The rows are grouped in 4 different ways at once. Each group adds its own fixed numbers to the row, and there is some noise. The rows also spread widely along 16 directions, which tell nothing about the answers.
Some rows, each with its group in each grouping after it:
[ 39  35   1 -36  20 -26 -12  -2   4 -13   1 -43  10  -8   6  15 -26  -7
  -4   9  24 -10   5  -3  28  13  -6   3 -10 -22 -28 -12  12  -2   6  20
  22  12   4]	j_929 j_910 j_854 (4)
[  8  -1 -19  -6  10 -24   0  -5  15  19   1   5  34  21 -13   2  21  23
  34  16   3  25   3  -5 -28  -4  -3   7 -11  10 -47  27   1   7 -18 -26
  10 -15  17]	j_929 j_187 j_63 (3)
[-13 -15 -15 -30 -27   1  15  30   0  -7   4  16 -27  -7  -5  -2 -10 -50
  -7 -25  36 -22 -36 -17   5  27 -47   7  47  23  26   8 -11  20  33  18
   7   9 -15]	j_517 j_910 j_835 (2)
[ -3  31  17  22  29   9 -19 -15   8  22 -14  -8   3  -4 -13  35   7  36
  20   9 -51  -2  34  25  -7  -6  13 -35 -27 -14   9 -37   8  14   9  20
  22 -28  17]	j_151 j_187 j_63 (0)
[  3  -3  29   7  34  20  26  16  37  -7   6  41 -13 -30 -13  21  -9  39
  17 -10   0  14  14 -31  -3  26   1   8  -6  29  18  26  10  40  42   9
 -15  10  -7]	j_998 j_203 j_854 (2)
[ 20  10 -25 -10   3  -7 -26  18  32  -7   5 -37   7  32 -40  -2  31  -3
  24  14   1 -25 -28  12  14  14 -41 -10  -4  33 -31  -9 -16  15 -26  11
  60 -10  18]	j_151 j_169 j_835 (3)
[-14 -18 -51 -13  36   7  -7  20   0  33 -24 -35   6  27  35 -37  -7  16
 -11  12  39  23 -35 -26 -23 -13 -37  19  16 -30   9 -22  -4   6  30  -1
 -11  67  17]	j_517 j_203 j_69 (1)
[ -5  59  -1  -5 -14 -10 -22   3 -19  29 -36   0 -11 -56  -6   4  -7 -25
  30  -9  -2 -13 -11  -3  25  14 -26 -36   2  24  26   7   9 -23 -10  13
  -7 -48 -18]	j_998 j_941 j_69 (4)
[ 19   7  -1 -27  -7  -2 -16 -27  -9  10  16 -12  24 -10  63   5  20   3
  32 -11  19  12  -6   7  -9 -17 -16 -12  12  29  57  21  -9 -21 -22 -35
 -24 -10 -10]	j_517 j_941 j_835 (0)
[  6 -18 -13  23   7   2 -19  33 -18  13 -24 -13 -20  -6 -12  -9  32 -23
 -14   2  22 -17  23  15 -31 -35  15  -2   6   5   0 -61 -26  -9  11  22
 -21  22  -2]	j_151 j_720 j_63 (1)
[ 16 -12  26 -22   1  -6  35   5  44 -18  25  18  32  -7 -41  25 -16  47
   6 -17 -14  30  33   9  -4   7  -5  11 -17   9 -45  50  21  42 -26 -28
  55 -31   9]	j_998 j_720 j_63 (5)
[ 42  38 -16  -3  46 -27 -35  32  12   5  18 -28  13 -14 -18 -33  -6  -3
  19  10   1 -10  13 -24   2  -9 -20 -11 -35  47 -28  22   9  33   1 -14
  22 -29  -6]	j_517 j_169 j_63 (5)
[  5 -23 -23  -3  -7  -2  -5  31   4  12  -3  28  22  -6   1 -34  25 -33
  12 -18  48  10   0 -14 -37 -30 -31  21  23  59  12  18 -21  13  -3 -36
 -13 -20 -18]	j_929 j_203 j_69 (5)
[  4 -22  28 -14 -25  25  22  28   8  -3 -26  -9   2 -28  -1 -23  -2  -7
 -52 -26   8 -17  28  15 -10 -16  23 -14  32 -21  42 -35 -18 -19 -21   7
 -15  -7 -23]	j_517 j_203 j_63 (4)
[ 22 -37 -22  -6  -9 -18   9  12   2 -30  10 -52 -10   4  16  19 -28 -18
  -4 -27  10 -12  -8  55   4  10 -13 -11   8  14 -18  -3  18  -9 -28  12
  35  41   1]	j_517 j_169 j_63 (0)
[ 23  13  13  -6  31   0  19   7  38   0 -29  10  24  -6 -14  30 -36  44
 -33  -5  22   8  16  -3   7  30   7  37  -9 -26 -30 -24  23  29  37  36
  28  26  13]	j_517 j_910 j_63 (3)
[ 26 -18  10  -9   1 -18   8  16 -15   9  10 -10 -14 -14  27 -15  14  -2
   1  -5   7  11   9  -8   6 -28  -4   8  16   9  21  -9 -11  -4 -10 -13
  -1  -5  -9]	j_517 j_169 j_69 (3)
[-32  39 -30  -8 -14  -4 -14   6 -14  18  -6  -5  22  16  -9 -39 -30 -48
  -5   4 -22 -14 -12 -13 -11   0 -12 -26  14 -33 -20  19  12  -8   6 -14
 -10 -30  -6]	j_929 j_941 j_835 (4)
[-32  33 -29 -16 -37 -16 -23 -11 -29  23   4  16   5  24  -3  -3   3 -62
  35  -2 -10 -22 -29  -5  -3  -4 -36 -14  28  -5   6  -3 -10  -8   5 -24
  12 -56   1]	j_998 j_203 j_835 (2)
[ 26  10 -22  -5  23 -18 -15 -20 -28  10  25 -24   2  11  36   4   3  29
   7  18   0  19   7 -15   9 -32  17   2 -25 -50 -18 -11   3 -10   9 -14
   9  41  24]	j_517 j_941 j_63 (1)
[ -3   4 -26 -18 -33  20  -1 -10 -29  18   0  20  16 -11  12 -17  27   8
 -18 -13  32   9   4  -9  -7 -34  -4  -6  21 -50  21  -6 -27 -18   7 -11
  -1  24   3]	j_517 j_187 j_835 (4)
[ 24   1 -40  15  32 -14 -17  14  25  10 -41 -63  29  15  23 -46  -6   6
   3  17 -15   7 -36  15  -5  22  -1 -22  -5  21 -14   7  19 -31 -38  -2
  -6  32   5]	j_517 j_187 j_63 (0)
[-29 -11  30  -4   5 -21  38   8 -17  30  -9   1 -26   1   9  19 -48  -1
 -13  -4 -49  36  39   6 -19 -28   4   1   8 -55  -9 -32  21  20   9  -2
  13 -33  10]	j_151 j_720 j_835 (2)
[ 27  66 -32  -7  14 -10 -31   3  -3  41 -37 -15  44 -25  -7 -40  20  29
  29  19   8  14   9 -30  -3 -22 -19 -27 -27  -7 -20  20 -12 -22 -43 -27
 -20 -27   3]	j_998 j_169 j_854 (0)
[ 11 -25   6  14  29 -37  38   6  21   1   0   1  15  15  36 -13 -61   2
  -5  -3 -22  51  -5  -3   1  14   3  41   3  13 -39  35  55  16  -5 -29
   5  -1   2]	j_998 j_720 j_835 (3)
[ -7 -53  11   6  -4   9  34 -22  36   0 -38  -7  55  29  28  29  -2  45
  -2 -12   8  28  25  51 -51   4  30  14  16 -11  -2   2  25 -32 -32 -16
 -21  26   9]	j_929 j_169 j_63 (5)
[ 43  12  26  -4  14 -41   1 -34   7 -15  12   1   3   9  -6  57  16  21
  47  32 -13  11  -3  -1  32  24  24  20 -24   5 -47   1  21  -5  -3   0
  35 -13  28]	j_929 j_187 j_63 (1)
[-16  11   5  -1   8  40   4 -37  28 -23  31  19  -6   9  14  40   8  35
  36   1 -33 -16 -33  -1  31  56 -10 -21  12   6  40  24  13  10  40  21
   7  30  11]	j_151 j_720 j_835 (2)
[ -7 -18  22 -17  41 -30  22  28  48  19 -15 -14  -4  21 -16  15  -5  28
  44  27   0  38 -16 -26 -29  25 -22  17  -4  39 -20  35  18  28  -2  -3
  -1 -22  18]	j_998 j_941 j_63 (5)
[-23  25  17 -19  -4   4  20  11  10  15 -14  23  25 -22   0 -14 -53   0
 -25 -23  -7  12  24 -13 -12  -6  -7  -7   9 -30  14  20  29  17  23 -16
 -10 -37 -17]	j_998 j_941 j_835 (5)
[ 17  36 -50  33  12  -5 -31  37 -23  48 -32   3   4 -52 -16 -66   9  -2
   4 -11 -20  17  10 -21 -11 -38 -40 -36 -26  28 -13   6 -12  13 -23 -17
  13 -29 -10]	j_929 j_187 j_854 (0)
[ 13  23   3 -29 -10  -7 -16   6  -8  -3  51  29 -11 -17 -37   3  63  -5
  57  16   9  -8   8 -43  10 -10 -14 -19  -8  29  -4  49 -41  16  -2 -23
   9 -35   2]	j_998 j_910 j_69 (4)
[  1  -6  14   0 -25 -12  23   2 -14   5 -46  19 -13 -28   2  40  -7 -22
  -9 -12  38  -3  -1  18   7  17  20  15  27 -11   1 -28  10 -29  18  34
 -13  14  -4]	j_517 j_187 j_69 (4)
[ 12  23 -27  33  48  -1 -29 -13  35  14 -22  -4  51  21  19   7 -11  14
  31  15   1   9 -20   7 -18  34  -6   6 -20  48 -20  22  36   9  10  -5
  -6   8  15]	j_517 j_941 j_835 (0)
[ 43  16  32   3  -6  36   4 -11  15   0 -26  21   2 -54   3  21  33  62
 -14 -14   8   4  18   3  29  -3   9  -9  -8  -1  49 -29 -20 -11  -9  26
   8  10  -1]	j_929 j_941 j_835 (0)
[ 10  21  33 -28 -13 -13  18  -9  -3 -40  36 -25  -9   1 -37  36 -33   1
 -23   5 -41 -29  40  16  26   5  56 -29 -17 -78 -37 -11  14 -12  -1  20
  24  -4   5]	j_998 j_941 j_63 (2)
[ 26  21  45 -11  -3  18   3   0  35 -19 -15  -3  12   6 -38  19   2  14
 -40  11 -14 -32  12   9  28  21  21   9   9 -34  -2 -55  -6   9  14  40
  31 -11   8]	j_929 j_720 j_835 (0)
[-26  15 -45   7  -3  -2 -30  11 -19   4   6 -33   6  37 -23 -12 -13 -44
 -12   9 -19 -43   7  25 -32  -7  12 -31   6 -46 -42 -29   2 -13  18  17
 -11  14   5]	j_929 j_720 j_63 (3)
[ 36  11  23  15  27 -33   4  -2 -35 -12  37   5 -60 -37  22  23  14   2
  43  22 -39  13  11 -30  36  -7  42 -21 -34   9  -3  15  12 -12  16   6
 -12   1   4]	j_517 j_941 j_69 (5)

New rows, each followed by its group in each grouping:
[ -5 -10 -22  27 -10  36  -8  15  18  -6 -11   3  -3  17 -11 -27  25 -11
  -9   5 -29 -29 -36   7   3  24  -3 -19  23  19  17  -8  -7  -2   4  16
   1  21   4]	j_517 j_720 j_835 (0)
[  9  57 -37  21  -6  32 -65 -17   2  11 -21   9  17   2  -6  -6  53 -15
  28  14  10 -52 -49  -6  20  29 -21 -28   8  35  38 -21 -25 -23  22  27
  -9   4   1]	j_929 j_941 j_835 (0)
[ -4  18   4  24  27  39 -19 -29  10   4   8  29  27   7  21  11  20  26
  12  10 -17 -11  12  -4 -12   9  27  -5   6  -8  31  -6   2  -1  47   4
 -40  23   1]	j_929 j_720 j_69 (0)
[ 30  -3   9  -8  10  31  12  21  44 -20  13  27  14 -30 -29  -5  28  52
 -13  -7  20  -4   7 -21   4  17   7  -5 -13  21   5  29 -16  25   9  12
   0  24  -4]	j_517 j_941 j_835 (3)
[ -2 -26  -8 -29  10  18  -8   6  -2 -10  29 -39   8  26  31 -19  20  -2
 -17   0  18 -19  18   4 -36 -24  24 -19  21 -30  40  -9 -20 -14  18  -8
 -41  44  -5]	j_517 j_910 j_63 (5)
[ -2 -41  24  10   5  -7  51  23  22 -34   9  -2 -27  26 -14  17 -34 -10
 -33   6 -30  -2   4   7   1  26  46  12  10 -37 -40 -14  23  10  19  27
   5  24  12]	j_517 j_203 j_835 (3)
[ 55  20   8  13  -5 -18 -11 -23 -25 -34  43  26   3 -31  33 -11   5 -28
  11  -1  -6 -11   6 -18  46  -3  36   0 -14  23   2  27  11 -21   7 -25
 -14  -4 -17]	j_929 j_941 j_835 (1)
[ -8  23  21   6  34   3 -20  24  15  13  -5 -49 -11  -7 -34   9  -6   7
   5   7 -55 -21  47  21 -16  -4   9 -52 -29  -4  -5 -31   5  17  -7  22
  23 -41   3]	j_151 j_910 j_63 (4)
[ 16 -38  28  16 -26   4  51   1  -9 -28  -3  34 -54 -34  15   7   4   9
  -7  -8 -36  17 -23  -9  53  24  16  12  25   0  13   6  12 -17  -1  15
  10  24  -1]	j_929 j_720 j_69 (1)
[ 39  13  42 -23  -2 -16  12   5  -2 -12  12 -18  11  -5  -4 -18  -5   8
 -36  12 -23  -1  49 -11  15 -32  47  -2  -5 -61  -7 -26 -11 -12 -21 -13
   7 -20   0]	j_998 j_910 j_63 (0)
[  7 -11 -36   3  25 -22   2  24  13   8  -2 -21 -11   1  -2   4  -9  11
  35   9   5  24 -28  -6 -18  17 -30 -13 -17  32 -38  43  13  13 -16  -1
   9  26  14]	j_517 j_941 j_63 (0)
[ 26  21  25 -55   5 -18  -7  20 -14  14  18 -11 -13 -23   6 -21  11 -10
 -10   4  51  -4  16 -38   2 -37 -14   8  22 -17  39 -14 -39  10  28  -3
 -19  -8 -17]	j_998 j_187 j_63 (0)
[-10  -9 -40  -8  -9  -8  -5 -17 -29   5  20 -29   9  29  33   7 -13  -5
 -10 -15  11   7   2  22 -18 -35  -4   1   6 -54 -13 -16   7 -15   2  -9
   7  44  12]	j_998 j_941 j_854 (3)
[ 24 -14  29   9  28   3   7 -17  13 -15  13 -48  -2  12  37  13 -17  43
 -21  -5 -48   4  20  32  15  -7  40  -6 -14 -30  22 -33  24 -10  -8   8
  21  25   7]	j_998 j_941 j_63 (3)
[ 11  26  12 -25  14  20  -8  10   0   5  24  12 -27 -32 -22   6  39  32
  21  16  19  -5   4 -46  19  -4  -6 -12  -2 -13  21   7 -33  13  37  20
  -9  22   3]	j_998 j_720 j_69 (4)
[ 21  -7  25   6  40   8  25  20  41  11 -33 -16  -3  -3 -18   2 -11  63
 -24  19 -21  23   6 -10   4  15  13   8 -14 -29 -12 -27  10  22  10  29
  24  25  21]	j_517 j_187 j_63 (0)
[ 20   8 -29  11  -4 -26 -27  -8 -24 -14  33 -46  -1  21  18 -20  -1 -39
  18   6 -51 -25 -10  22  15  -8  18 -36 -11  13 -13   4  13 -26 -37 -23
  23 -13   0]	j_517 j_941 j_63 (2)
[-24   4 -26  20  -6  26  -3 -19  39   8 -34  23  28   8 -15  37   8  35
  38 -14  -5   2 -39  30  -4  56 -38  -9  10  31  -1  27  17   4   0  13
  32  16  20]	j_998 j_187 j_63 (0)
[ 10 -36   1 -24   1  17  18  10  22 -14  -8 -41  38  29  31 -34  -3  12
 -53  -2  15  -3  15  16 -30 -13  30   0  29 -48  19 -15 -11 -23 -17  -9
 -29  48  -2]	j_517 j_910 j_63 (0)
[  2  23 -41  14   6 -11 -15  -2  -7   7  20  26  -9   6 -10  -1  12  -7
  44  10 -20   2 -46 -29  31  22 -33  -4  -9  32 -22  37   8  22  15  -8
  39  -3  17]	j_517 j_941 j_69 (2)
[ 21  -2  -2  -1  -5  -7   0  -3   7   0 -20  35  10 -22  -1  21  30   7
  36   4  41   6  -8 -11  -3  12  -2  17   5  32  -6   8 -11 -17  -1  -4
 -21   3   0]	j_929 j_203 j_63 (1)
[ 53  11   8  -9  44 -26 -16  10  25  -8 -17 -43   4   1   5  12 -10  10
  -3  20  32  -7 -12  -4  24  15  -3  31 -13  23 -15 -34  14   7  14  27
  24  24   8]	j_929 j_941 j_63 (1)
[ 34 -19  -8  13 -21 -12   8   7 -23   0   2  17 -26  -5 -17   1  52   8
  12  20  -9  11  -3 -11   9 -22  23   2  -2 -11 -34 -11 -31 -20 -30  -1
  12  19  22]	j_517 j_720 j_63 (0)
[-17  -1  -3  18  -1  19  -6 -37   1  -2   7  18  43  31  27   7   7   0
  -4  -2 -23 -13   9  17 -21   8  44  -8  14 -22  22  -2  15 -18  26 -14
 -29  10   2]	j_517 j_187 j_835 (2)
[-21 -36  -8  10 -17  19  18   3  11 -35   5 -19  -8  36   2  16 -45 -28
 -48 -28 -29 -30 -13  47   9  27  -2   4  30 -34  -6 -36  33  13  31  31
  49  36   9]	j_929 j_910 j_835 (1)
[ 20   4  20  -6  22  -2   5 -21  15 -24  27 -25   4  18  36  -2 -22  19
   2   4 -40  -5  -5  -1  33  18  11  -3   6 -14  19   5  30  -5  12  -6
  14   9   3]	j_929 j_169 j_63 (5)
[ 60  26  32 -35  10 -28  -6  17 -13 -21  27  -1 -34 -65  -7  19  21  -3
  21   8  49 -10  27 -34  26 -12  23  -2 -14  21   0  12 -18  -8  14  13
 -34   4 -19]	j_998 j_720 j_854 (5)
[ 26  -9  33  24  13  20  -1 -13  20 -35  29  -1 -23  10  -4  32  26  19
   9  12 -49 -21   0  13  24  19  35 -14 -12  12  15 -20   5   5  18  27
  20  14  14]	j_929 j_941 j_835 (0)
[ 46  27  12  -1   1   2 -10  -1 -23   9   3  23  19 -48  13 -25  23  13
 -15 -13  10   4  52 -25  10 -47  27   0 -16  -9  24 -11 -24  -6  -7 -25
 -14 -14 -17]	j_998 j_910 j_854 (2)
[ -9 -14 -10  -4 -10 -12  20   8 -28  -3  35  31 -20  31   5 -26  12 -29
  -1  22   2   9  -7 -44   7 -30   3  18  29 -48 -20   9 -19   8  36 -16
 -11  22  12]	j_151 j_169 j_69 (0)
[ -2   1 -19  28  18  36 -16 -11  39  25 -55 -29  37   3  29   1  -9  47
  -3 -23 -21   8 -28  47   1  35 -37  -4   8  36  40 -17  29  -4 -23  11
  39  17   8]	j_517 j_720 j_63 (4)
[  3  22   1 -48 -18  -6 -11  -2  12  -7  24   2  49  -3 -19   0  -5 -31
   9  -7  42 -23  18   3 -24   4  -7  -3  20   8 -16  37  -8  -1  -3 -24
 -19 -31 -21]	j_929 j_720 j_63 (4)
[-16  16  -1  38  -6  40   5  -2  -1  27 -44  54  10 -23  -4  -8  -2  21
 -25  -9 -20   4  10  -7  -7   2   5   0  12 -25  17 -27   0   4  34  19
 -17   5   0]	j_929 j_720 j_835 (0)
[ -4   2  16  14  24  25  -9   3  43  -5  13  -9  22  34 -29  -4  23  28
  12  25 -60 -17  10   6 -22  19  18 -20  -4   6  -5   3   1  17  -1   1
   2 -15  13]	j_929 j_720 j_63 (0)
[-16   9 -28 -26 -35  31   7   0  30  -3 -21   5  39  -8 -31   2  -3  16
 -14 -26  18 -20 -24  25  -1  35 -33 -26  27 -15   6  23  -5  -3 -12  11
  22  14  -1]	j_517 j_187 j_63 (0)
[ 32  -4  24   8  -6   5   8  12  20   1 -19  39  26 -33  -9 -29  34   1
  -5  -3  21   3  15 -20  -1   2  20  13  12  45  18  19 -13  -8 -14 -18
 -24 -21 -21]	j_929 j_187 j_63 (4)
[  8 -46   0   2 -17 -17   4  24  -2 -23   4 -26 -29   4  11  19 -19 -60
 -11 -29  27 -21 -16  42   0   9 -16  17  30  45   6 -23  12   1   5  26
  30  16 -12]	j_929 j_941 j_63 (4)
[-12  -6  12  -2 -20  -3  28  -3  26  -5 -11  34  10  -9 -21  39 -16   2
   6 -25   2   0  -1  30   3  32 -18  12  19  17  -8   9  16  19   7  13
  34 -23   0]	j_151 j_187 j_63 (3)
[ 23 -12  -8   6   3  -9 -11   7 -10  17 -29  12  23 -20  30   0   4 -16
  -2 -17  57   9  21   8 -28 -26   2  32   9  21  11 -31  -6 -13   8 -13
 -28   7 -12]	j_929 j_203 j_63 (1)
[-15  -5 -33  42   4   9 -22   9  -9   5   6   2  15  11  22 -27 -30 -45
 -13 -33 -23 -10   6  31 -24 -13 -15  -6   8  33   7   1  23  19  16 -18
   6  -4 -12]	j_998 j_720 j_835 (0)
[ 47  10  -4  15 -15   6  12 -11 -16 -25  26  45  20 -27  24 -52  10  -8
 -22  -2  -1  10  -1 -41  44 -11  38  12   4  -7  -6  44   0 -22  -9 -33
 -19  19 -17]	j_929 j_941 j_854 (4)
[  0  16 -16  26   9   7 -12 -15   5  10 -10 -18   7  28   0 -12  20  22
  23  26 -54   3 -14  -3   8   5   7 -28 -12 -23 -13   1   7 -21 -19  -4
   5   4  25]	j_998 j_169 j_835 (0)
[ 15  33   9  -3 -21  -5  13  13  -2 -11 -21  36   4 -48 -13 -10 -33 -34
 -29 -17  27 -19   2 -11  38  21   7   4  16  -5  -3   7   9  -7  15  20
  -5 -11 -23]	j_151 j_941 j_63 (4)
[  3  23 -14  -6  -3  -4 -36 -17  14   8  11 -23  59  59 -27  -5   7 -16
  -7   4 -30 -29  10  34 -14 -15  -3  -1   2 -16 -20 -35   0  15 -11 -19
  63 -45  14]	j_929 j_187 j_63 (2)
[ -9  -7  -9  32   8  -8  11  -6 -31  15  -7  27 -32  -2  38   7 -21 -13
   7   1 -25  18  -7 -14   6  -1   0  13  13 -23   4 -14  17   0  40  11
  -7  24   9]	j_929 j_910 j_63 (0)
[ 40   2  15 -35 -15 -18  22   6   5 -31  14  20  21 -20  -5  -8  -2 -12
 -21   3  51 -10  22 -21   8  -1  39  20  12 -30 -28  14 -17 -24  -2  -7
 -37  10 -19]	j_929 j_203 j_63 (3)
[ 17  48  -8   2  12  26 -37  -9   6   5 -31  -6  22 -15 -24   7  26  11
 -14  13  23 -52  11  -2   7  15  29 -22  -4 -28  16 -49 -19 -22  41  45
 -21  31  -4]	j_929 j_187 j_63 (2)
[-19  -1 -24   9   7 -45   5  -6 -35  11  10 -35 -51  29  37  17 -29 -37
  42  23 -53  12 -45  -5  11  15  -7 -20   2 -12 -23   3  35 -18   5   5
   5   4  21]	j_517 j_941 j_835 (2)
[-20   0 -42 -13 -37   1 -32  -4 -14 -13  18 -12   8  23 -16  21  13 -58
  27 -21  31 -52 -18  35 -19   6 -20 -21  26  17   3  -7 -16 -18   3   3
  10   5  -6]	j_998 j_203 j_63 (2)
[ 32   9 -12  27   5   9 -32  -6 -38  10  25   1  -7 -12  36 -26  41   3
  -4  -8 -26 -13  26   0  12 -45  21 -18 -11   2  39 -31 -24 -12  -1 -16
   2   1  -5]	j_517 j_910 j_63 (3)
[-16  -5  21  30  -9  -2  26  10  11  18 -45  49 -14   6 -23   6  -6  -4
  -3   6 -36   4 -28 -10  19  36   0  26  25   7  -1 -18  20  15  25  15
  25 -30  13]	j_517 j_187 j_63 (1)
[ 14   2   7 -32  14   6   7   6  57 -18  17 -13  35   6 -63  35  15  54
  17   4   4   0  14   8 -12  27 -13 -11 -24   7 -49  31   6  40 -11   5
  47  -7  20]	j_929 j_187 j_854 (1)
[-22   1  11  13  -4   2   3 -24   9   9 -15 -10   3  31   9  43 -10   9
  14  -3 -47   4 -13  39   6  14 -14  -2  11 -10  12 -31  28   6  -3   7
  45 -22  25]	j_151 j_941 j_854 (1)
[-23  22   6   1 -12  44 -21  -3   3   1  14 -12  -6 -35 -12  15  13  15
  15 -31 -46 -29  21  40   8   2 -16 -73  -4  17  57   3  -2   4 -13  11
  22 -28 -14]	j_151 j_941 j_69 (4)
[-21  47  -4 -17  -5 -32 -16   7 -20  27  11  41  10  -4 -14  -5  -7 -47
  31  14  19 -13   8 -41 -23  -2  -3   7  18   0 -23  26  -2   5  41 -18
 -51 -49 -13]	j_998 j_720 j_63 (3)
[-11 -10  20  -9  11  29  43   2   8   1  -1  40  11 -28  19   5 -35  31
 -39 -25  17  19  41 -22 -20  -4  28   8   9 -52  24  -1   6  13  49   3
 -42  31 -14]	j_517 j_203 j_835 (2)
[  2 -39 -12  35   7 -28  23  25   4   2 -14  11   5  31  16 -30 -23 -40
 -20  -3 -12  25 -15   9  -4  -7   5  42  20  26 -32  -3  27  13  -7 -16
  19  -4   4]	j_151 j_941 j_69 (3)
